All rows are made from the same 11 directions, up to rounding. Whole rows:
[[ -4   0  12   0  -3  -3  -3  -5   1 -20   6   4  23 -10   2   9  -7  14
   14   6   9 -10  -4  -5  17]
 [  8  16  -6 -23 -13  -3  -3  -3   3   1   8   4  12  20 -11  14   2  -9
    2   6   2 -20  13 -10   5]
 [ -3  30 -15 -11  16   1  -3  -4  18   7  11  -4 -11  14   9  -7   0   8
   -2 -19   3 -11  -2   4  -9]
 [ -4  -2  -4  -7  -9  -4  13  -3  -1  -8  12 -12   0  -5   8  -3  17   2
   -1 -10 -14   1  -5   6  -9]
 [ -5   1  15  -1  -4   8  20  -7 -22   4 -14  -4  -4   6  17   8  17  -7
  -13   6   3   6 -18  -8   2]
 [ -6  -5  -6  -4 -27   7 -14 -10  -4  -5 -15  11  20   5 -16   2  -5   9
   -3  -2   6  -3   9   1   8]
 [ -4  -5   9  13   9   2  13  -6  -4  18   5  -8 -13  14  -8  -3  16  -8
   -3  -8  -4   1  16  -6 -21]
 [ 10   7   6 -10  10  -3   6   1  13 -10   6  -4  -4  -5  -2   7   2  -3
   13   9   0  -4 -11   0  11]
 [ -2   9 -21 -16 -12  -2  -6   7   2   4  13  -2   8   6  10  -2 -10  -9
  -12 -10  -3   0  13   1 -21]
 [ -3   2   6  -8  22   3   6   5   8  -9  22  -2   8   1   2  16  -2 -14
   -2   0  17 -20   4 -24 -10]
 [-21 -13   2  11  -2   8  -3 -12 -13  -7  -5   6   8   0  -3   1  18  14
  -18 -17   9 -17  -5 -11   0]
 [-11   6   2   0  -8   6  13 -17  -8  13  -3   1   4  29   1   7   3  23
   14 -11  19   3  11 -16   9]
 [  5   2  -7  -7  13  -4  -8   1   5   1   4  12  -5  15 -19  13   8   4
    3   1  13 -29   1 -21  23]]

Rows cut short, each followed by the rest of it:
[  0   8   6   8 -14  -5  -3 -10  -2   3  -7  -3   0  -1  -1 -13   7  10
   4  -1] => [-18   5   0  21   0]
[ -9  -2 -10   4  -6   0   1  -8 -22  21  -9   5 -13  25  -4  -1  31   1
 -26 -15] => [ -4 -16   2 -11  -2]
[ -8  10  -1   3   8  -2  -8  -1  -6  -5   3  -2  -3  -9  11  -7  21  -7
 -31 -10] => [-13 -23 -17   7 -13]
[  7  -3  12   1   2   8   2  -3   0   0 -16   4  -1   1 -10   7  -4  -5
   6  15] => [ 9  5 -5 -3 13]
[  2  16   4 -12  -6  -6   5   3  -9   5  17  -4  14  12  13  11  -1 -18
  -7   7] => [ -3 -12  12 -11 -15]
[  1  -6   4   1   6  -1   7   4 -10   3  -1   3  -3   4   4   9   4  -3
  -2   6] => [  7  -2  -5 -15   9]
[  4  23   1  -7   0  -4 -19  -2   9  -4   8   6  16   4  -6   2  -8  -6
  -4   4] => [ -1 -25  10   3  -4]
[ -2   5  14   1  19   7  24 -12   8   1   3  -9 -13  12   2   8  11  12
  20  -4] => [ 15   3  -8 -13   9]
[-13   6   0  -1   3  11   6  -7  -1  -1   1  -7   0  -1  13  -4   7   0
 -15 -14] => [  3   1  -7   2 -19]
[ -5 -12 -16   2   9   8 -11   8   7  -1  -6  10  -1  -5  -2  -1 -21   8
  -2  -7] => [20  7  0 -7  4]
[  8   8  11   8  15  -4  -1   3  -1  12   2  -1 -11   5  -5  -1   7 -19
  -8   8] => [ -7 -10   5  -1 -10]
[ -5  -4 -40 -17 -19  -3   1   8  -4  -1  -6   0 -10  -3  26 -10  -6  24
  -2 -19] => [ -3  26 -19  10  14]
[ -3 -23  20  19  -3   6   9 -10  12 -11   1 -13   0 -22 -23 -12  11  -1
  13  -3] => [-16  15  10  20 -20]
[  0  -7   4 -13   9  18   7   3   7 -18  -7  -4  -1 -17   0   9   4 -22
 -17   5] => [  9  -1 -21  -3  -8]
[ -7   7 -16  -6 -18  -5  -9  -3   2  -5   4   2  13   0  10  -7 -13  24
   9 -11] => [-1  6  3 10  6]
[  8   8 -19 -18  -2  -2 -17   6  19  -9   3   8   5   0 -14   3 -12   1
   5   0] => [  4 -12   2   2  12]
[  7  -5 -13  -9  -7  -6 -10  14   1  -6   5   2   5 -12   1  -1  -8 -13
  -8   5] => [-9 -1  1  5 -4]
[ 10  29  14 -11 -15 -17 -10  -3   3 -12  15  -2  25  -2   3   4  -1  -4
  10  17] => [-18 -22   4  11   6]
[ -8  26  -1 -10  18  11   7   1   9 -14  -1  -9  -1 -17  45  -5 -19   8
  -5  -6] => [ 12  16 -36  10  -4]
[ -8 -10  21  21  17  13 -10  -8  12  -6  -1   4  10  -9 -25  -1  -6  -6
  -1  -1] => [ 13 -11  16  -3 -18]
[ -8 -20  -3   8 -19  -3  -2  -1 -13   2  -1   7  14   4  -6   2  -5  12
   6  -3] => [ 5  6 16 -9  5]
[ -4   2 -12   8  -7  -1  -9   0   9  15   5  -2   1   7  -4 -16 -19   5
   6 -13] => [ -3  16  29  12 -23]
[  5  -6  -2   1 -11   4  -1  -6  -7  10 -21   6 -11  11 -17   0  15  -2
  -6   3] => [-4  0 -1  2 11]
[ -1 -13  -4   2  -7   3 -16   8  -4 -17 -16  13  13 -23   4   1 -20   7
  -4  10] => [  8   7 -16   4  20]
[ -6   8   5  -6   2   9   4  -5   7   2  10  -2  15  13  -1   9 -15  -3
   8  -2] => [ 19  -1  19 -14 -14]
[ 20  11 -20  -8  18 -13  -5  15  10  13   2  -1 -36   3  -3  -9  13 -13
  -9   1] => [-21  -7 -12  11   6]
[ -4  14   1 -10 -16  -4  -6  -5  -4  -7   8   1  23   4   6   5  -3   2
  -2   1] => [ -1 -13   6  -1  -2]
[  5   1  10 -13   1   7  28 -13  14  -5   4 -14  -9  10 -11   9  17   3
  24   0] => [ 3  8 -2 -4  6]
[ -5 -25  -1   6  -9  -2  11   3 -15  -4   0  -5  -4 -11   3  -2  18  -3
  -9  -4] => [-12   8  -6   0  -4]
[ -8  12 -11  -2 -17  -4 -18 -10  -8  -2  -9   8   7   5  -1  -8  13  16
 -16 -12] => [-10 -19  -7  11   9]
[  6  -5  -9   0 -10  -6  -4  -5   9   3   1  -2 -10   4 -26  -9  17   4
   6  -7] => [-18  -5  10  13   1]
[  1   6  -4 -12   5  10  -1   3  15  -4   8  -7   1  -5  -4  -1  -3 -23
 -13  -4] => [ -1  -3   6   5 -29]
[-11  -9 -17   4   0  -2   6  -2   5   1   9  -5  -8   2   7 -10   1  24
   9 -23] => [ 2 12  2  2 -2]
[ -6  -6 -18   0  -3 -10   0   9 -12  10  10   4   0  10  16   1  -7  13
   1 -10] => [  6   4   6 -14   5]
[-12   2  10   7  -5  -2  -3 -13   6 -18   8   0  22  -7   1  -1  -5  30
  20  -7] => [ 7 -6  1  2 12]
[ -4 -13   3  16  -4   4  15 -16 -12  28 -12  -6 -31  25 -26 -10  44  -3
 -11 -15] => [-16  -1  13   1 -13]
[-10   7  14  13   7  -7   4  -4 -18  -1   6  -4   2  -5  22  -4  17   3
 -16  -4] => [ -9 -12 -14   0  -5]
[ 10 -11   1  -2  -3  -4 -15   3  10 -15  -2   8   5 -14 -28   3   4  -7
   2  10] => [ -7 -17   0   5  12]
[-15   7   4   0  -3  10  -4  -6   1 -12   0   1  21  -9  16   0 -16  10
  -4  -7] => [14  2 -4  0 -8]
[-10  20   6  -1  -2  12  -5 -19  13  -3  -2  -2  10   9  -7  -4   2  10
   0 -13] => [  6 -11   6   8 -11]
[-13  -4  -1   3  -5  -6  -1  -5  -2 -14  13   2  20  -4   8   3  -6  26
  14 -10] => [ 9 -6  2 -8 11]
[  2 -11   8  12  22  -2   5   3   8   5  12  -2 -11   2 -15   2   5  -5
   7  -2] => [  4  -8  12 -11  -7]
[  9   7   8   7  10  -1  -6   2  10   1  -6  -4 -12 -12  -4 -11   0 -11
  -3   7] => [-15   4  -6  20  -9]
[-12   0  -7  -8  -5  16   0  -4   6  -7  -2   1  15  -1   8   3 -21   8
   1  -9] => [22 11  3 -5 -7]
[ 12   7  -8  -7  24 -10   7  18  19   2  26 -11 -14  -6  12  -2 -15 -14
  12   2] => [ -4   8   4   0 -14]
[ -4 -10  36  24  10  11  10 -11 -16  11 -14  -1  -3   4 -13   4  18 -20
 -13  12] => [  2  -4   5  -8 -15]
[  0  -5  -6  -8 -32  -8  -6  -8  -8 -13  -5   0   8  -7 -12  -5  28   5
  -9  -3] => [-28 -12  -8  18   9]
[ -3 -13   1  13   3   1   2   4 -12  18  -3   5  -4  12  -3   2  -5  -4
  -3   0] => [  9   7  16 -14  -7]
[ -5  14 -23 -22  17   7   5   4  11 -14   1  -2 -12  -5  27   3  -1  14
  -7 -15] => [ 15  -1 -36  -4  15]
[ -5  -6  29  18 -14   3  11 -15  -6   7   1  -8  16   6 -11  -1  -1   1
  18   6] => [ -3  13  28   2 -17]
[ -1   4  -1  -7 -10   9   4 -10   4   6  -6   0   3  16 -10   4  -2   4
   9  -2] => [ 9  5 11 -3  0]
[  9 -27   3  26   6 -12  -9  14  -5  11  -7   9 -10  -9 -13  -7 -17   5
  17  13] => [-2 18 13  1 14]
[  9   7 -10  -9 -13   5 -12   1  16  -2 -11   1   2  -6 -10  -9 -19  -1
   7   4] => [-5 15  5 22 -2]
[ 12   6   7 -11 -10 -10   0   3   4 -14   6  -2  12  -9  -1   7  -3  -2
  16  17] => [-9 -3 -4  6 15]
[ -2   3 -18   6  23   3 -18   7   2   7 -14  13 -22  -2   1  -9   1   6
 -21 -10] => [  7 -10 -20   1  11]
[ -1   5  21  17   0  -7   2   3  -3  -3   5  -7  14 -17  23  -8 -25   7
  18  12] => [-5 23  2 14 -6]
[  1 -16  -6  14  -3  -6 -19   2  -4  -6 -18  19   1  -8 -13  -3 -10  28
  13   4] => [ 7  0 -8  1 40]
[  4  -7  -6   3  -8   3  -7  -1   9   6  -8   2  -4   2 -20  -8  -6   1
   7  -2] => [-4 10 14 11 -3]
[  4   2 -18  -5   0 -11 -24   6   4  -1   6  13   1   4 -18   0   6  -2
 -12  -4] => [ -6 -31   7  -3   7]
[  0  -9 -15  -3  -8  -4   5   7 -18  15  -4   3 -10  11   8   2   5  -3
 -10  -3] => [-2  7  1 -9  3]
[  0  -4 -12  -9  -6  13 -12   9  10  -1  -2   2   9  -8  -5  -2 -23 -24
 -16   0] => [  5   9  15   6 -29]
[  6   4  34  12 -10  19  16 -18  -8  22 -31  -2  -2  21 -14   5  -7 -10
  16  22] => [11 29 15  2 -3]
[ -9   2   7  11  19  -2  14   6  -3   4  18 -11  -1  -6  32  -4 -14   4
   6  -7] => [  7  16   0  -6 -18]
[ 10 -14   0 -10  12  16  13   0  12   0 -14  -1 -22   3 -23  10  12 -16
   0   6] => [10  5 -9 -9  6]
[  5  -3  -7  -5  -7  -2 -10  -6   1  -1 -10   8  -7   6 -26   1  23   1
  -7  -1] => [ -9 -21  -3   3  16]
